The same things were measured in two ways. Each way mixes the same 9 hidden numbers, adds some noise and spreads widely along 5 directions of its own, which tell nothing about the thing.
(in the rows, 128 means zero)
Some things both ways: the first way, then the second way.
[112 108 158  86  92 123  96 121 139 167  80 146 132 173 132 143 170]
[117 148 114 121 139 114 133  78 119 173 135  93 136 135 150 122 135 178
 145 119]

[ 96 111  95 119 120  92 134 143 122 117 115 131 111 124 167 161 112]
[125 127 143 108 187 143  89 105 175 124 113 129 137  94 125 132 120 157
  63 150]

[129 148  80 106  62 142 147 133 186 125 128  89 127 103 142  90  97]
[133 126 120 151 170 149 117 111 121 136 158 133 135 134 112 137 124 115
 101 161]

[116 135  99  89 141 120 123 122 215 127 161 170 159 109 152  97 164]
[ 93 186 153  60 155 130 134 109 174 140 148 118 101  56 153 141 105 165
 106 168]

[ 95 114 141  69  87 185 126 163 181 142  93 126 117 144 120 127 127]
[118 113 115 135 135 135 177 113 128 174 156 156 129 152  97  97 149 103
 152 145]

[124 147  91 169 150 100 173 119 103 117 182  96  91 152 132 175  83]
[ 71 136  95  96 139 176 128  84 160 139  92  89 120 141 163 125  98 141
  87 167]

[145 139 152 139 109  89 147 103 123 135 129 139 156 125 156 155 179]
[114  96 127 162 107 144  70 116  98 125 173  88 146 139 123 119 158 164
  88 117]

[119 138 170  97  91 145 148 149  31 152  82  97 111 219 129 190 129]
[167 139 129 112 131 128  54 121  87 128 154  85 147 130 151 140 132 158
  72  98]

[123 159 124 135 174 143 176 138 115 108 151  98 127 112 162 146 101]
[ 81 121 131 131 156 155  85 114 130 121 144 135 125 124 117 118 125 119
  53 186]

[133  96 152 100 120 161 133 163 136 131  89 153 135 157 162 172 139]
[122 130 122  98 191 142 109  95 191 143  89 101 124 138 132 114 134 158
 105 110]

[139  85 157 189 146 125 168 170  83 101 115 135 166 163 174 204 125]
[158 114 113 110 187  88 116 153 125 210 153 132 147  87 125 103 110 134
 129 112]

[143 118 166 131  73 112 128 131 116 145  96 142 183 183 162 161 186]
[145 148 109 152 180 110 106 105 110 209 170  89 139  69 137 125  94 139
 160 115]

[129  93 144 152 135 109 121 163  90 127  91 129 149 130 153 173 169]
[125 176 140 112 140 130 119  88 154 125 120 103 147 159 108 117 202 168
 109 150]

[142 118 141 166 167 103 161 141  71 100 125 128 145  86 149 133 119]
[135 155 170  95 192 109  54 124 161 167 127 115 136  47 107 108 121 152
  78 157]

[107 154 133  84 147 177 142 149 113 121 124 121 116 160 145 175 127]
[ 87  91 103 154 171 181 108 126 139 109 156 159 119 139 107 129 133  93
  70 170]

[127 114 137 115 137 136 106 120 105 138 112 143 105 166 126 157 129]
[ 88 115  99 118 154 158 116 105 159 123  95 116 126 170 131 119 157 150
  75 136]

[160 151 114 113 132 173 116 138 147 135 125  91 109 113 115  81  98]
[ 94 120 106 144 154 141 154 135 142 162 157 140 148 167  88 101 162 104
 112 183]

[162 130 124 185 138 106 170 117  95 122 143  93 139 113 152 129 106]
[105  95 106 166 116 151  95 138 112 136 146 104 160 172  88  96 193 127
  78 166]

[ 61 134 186 108  59 122  88 125 141 134  87 150 159 196 145 218 209]
[ 95  85 116 187 109 141 132  91  69 123 168 146 114 179 135 135 132 120
 129 123]

[154 126  94 189 173 103 162 134 145 100 161 103 125  66 165 111  77]
[ 94  90 123 141 125 141 123 114 123  99 114 135 156 229 110 103 180 157
  52 161]

[ 76 134 124 135  85  90 157 144 129 105 132 114 124 130 148 146  86]
[132 162 168 100 158 115 108  92 138 184 118 111 114  64 134 121  67 144
 128 158]

[135 107  89 151 142  82 129 157 126 101 141 153 130  81 150 139 133]
[134  98 138 142 140 141 142 136 158 110 161 162 151 152  71 127 203 150
  84 159]

[196 172 132 134 197 105 163 145  39 118 170 127 103  97 108 126 124]
[142 112 131 127 139 129  94  70  96 123 163 115 145 133 156 140 103 180
  90 100]

Other things, the second way, with their names:
<389>: [ 91  85  99 183 106 175 140  82  99 142 137 114 120 172 136 130 121 119
 132 132]
<238>: [ 88 123 155 113 189 119  91 121 173 165  94 120 122 108 105  84 125 140
  87 165]
<367>: [ 88 125 138 144 199  73 108 105  82 165 146 144 120 142 155 115  82 155
 113 125]
<160>: [ 68 135  99 136 204 139 140 143 177 204 121 117 121 100  98  90 116  84
 131 192]
<25>: [ 79 178 134 122 154 138 160  35 179 147  89  72 128 153 139 114 146 191
 144 165]
<239>: [ 73 115 106 147 132 134 180 109 116 157 153 151 106 148 141 127 120 122
 149 157]
<165>: [116 125 131 138 159 131 132 114 146 171 132 143 132 116  95  96 156 114
 127 159]
<242>: [145  85  94 182 164 191 155  91 142 139 160 171 122 130 101 139 115  80
 135 139]
<374>: [118  83 147 141 150 122  68  99  97 108 144 137 127 157 149 117 109 162
  65  97]
<20>: [145 113 124 140 139 177 108 137 161 112 140 143 137 145  69 120 201  98
  82 156]
<128>: [144  84 103 168 129 150 165  40 105 170 136 121 146 164 142 127  95 147
 160 110]
<60>: [ 26 115 145 152 126  99 183 113 144 151 120 125 126 215  98  85 180 166
 140 182]
<377>: [122  88  88 174 129 160 121 105  91 134 152 147 133 174 123 130 148 104
 111 120]
<232>: [109 149 130 121 128 133 201  95 161 123 155 130 135 179 111 136 180 174
 136 154]
<19>: [140 130 152  65 168 108  68 167 137 153 141 147 133  90 120 105 132 122
  49 144]
<319>: [ 74 121 119 164 150 142 138 137 155 143 146 124 125 139  90 114 162 130
 106 195]
<230>: [117  78 106 131 116 151 112 101 103 149 127 124 148 176 126  92 143 119
  94 122]
<292>: [ 95 117 120 143 136 153 155 110 158 117 135 129 126 179  97 124 189 151
 112 155]
<229>: [ 92 175 132 108 151 109 127 111 142 130 169 109 132 122 133 129 177 181
 116 144]
<297>: [111 153 153 103 129 117 111 134 113 117 147 134 121 138 133 135 169 156
  79 152]
<99>: [123  88 102 139 158 114 104 131  99 143 171 159 137 139 136 122 123 134
  94 111]
<334>: [ 97  48  95 175 165 150  80  94 117 151  90 122 147 175 134 103 105 130
  66 132]
<235>: [152 175 174  55 156 112  42 141 137 107 155 119 132  80 139 133 148 174
  29 139]
<401>: [120 143 138  65 182 117  80 170 152 155 148 135 116  55 139 124 108 131
  60 149]
<259>: [ 98 109  97 123 161 178 159  81 170 156  83 130 121 158 127 113 101 107
 106 172]
<168>: [111 116 110  96  95 146 148 138 118 142 142 143 153 174 109 103 192 108
  75 175]
<241>: [ 40  93  93 158 164 149 148  89 120 118 131 150 118 215 134 113 127 120
  95 155]
<16>: [117 112  81 142 145 168 172 111 154 164 146 135 139 132 108 120 149 112
 137 159]
<285>: [ 68 166 149 136 133 129 166 119 162 134 159 119 124 144  87 119 186 156
 130 202]
<141>: [ 73 111 100 128 139 194 133 108 147 131 138 147 111 119 127 134 114  90
  78 193]
<145>: [152 125 116 134 191 101 102 113  93 144 161 133 144 132 153 146  93 162
  99 100]
<151>: [150 124 108 130 156 109 129  90 105 176 129 117 156 145 139 118 129 160
 129 111]
<153>: [144 136  69 162 122 161 108  70  62 139 146  99 145 152 171 170 127 143
 118 114]

Some of these things the first way, each followed by its name:
[ 85 106 137 131 118 166 153 146 139 112 104 105 127 139 146 156  90]  <19>
[108 121 134 120 114 134  90 105 136 129 119 147 134 156 122 134 146]  <401>
[136 153 132  82 117 128  70 121 174 141 116 144 145 125 136  87 170]  <285>
[131 117 131 152 149  87 191 202  95 108 143 134 136 144 183 207 134]  <128>
[130 120 137 129 151 159 157 141 125 116 131 130 136 130 150 163 126]  <99>
[110 124 175 108 144 146  98 126 104 133  96 144 150 165 132 145 160]  <297>
[129 114 188 126 146 141 107 149  78 148  96 129 120 178 110 169 158]  <230>
[ 84 135  87 121  54 126 157 141  98 119 101  74  73 156 150 200  72]  <145>
[119 103 116 129  41  84 105  76 145 172  99 136 173 186 127 128 198]  <153>
[123 120 122  91 139 152 151 132 136 134 107 122 137 112 151 102 118]  <235>
[128 112 136 173  95 113 126 115 125 113 130 138 162 125 114 155 161]  <377>
[103 149 162 137 125 162 148 131 113 101 108  98 119 129 165 173  94]  <367>
[128 160 139 135  84  99 114 101 104 128 150 136 114 152  86 139 139]  <389>
[120 171 130  91 167 207 157 147 122 116 135  88  77 141 141 170  77]  <241>
[148 165 168  95 174 169 109 127 144 124 127 123  94 113 128  93  91]  <60>
[169  99 133 210 217 120 142 144 112 110 169 129 169 106 121 114 140]  <168>
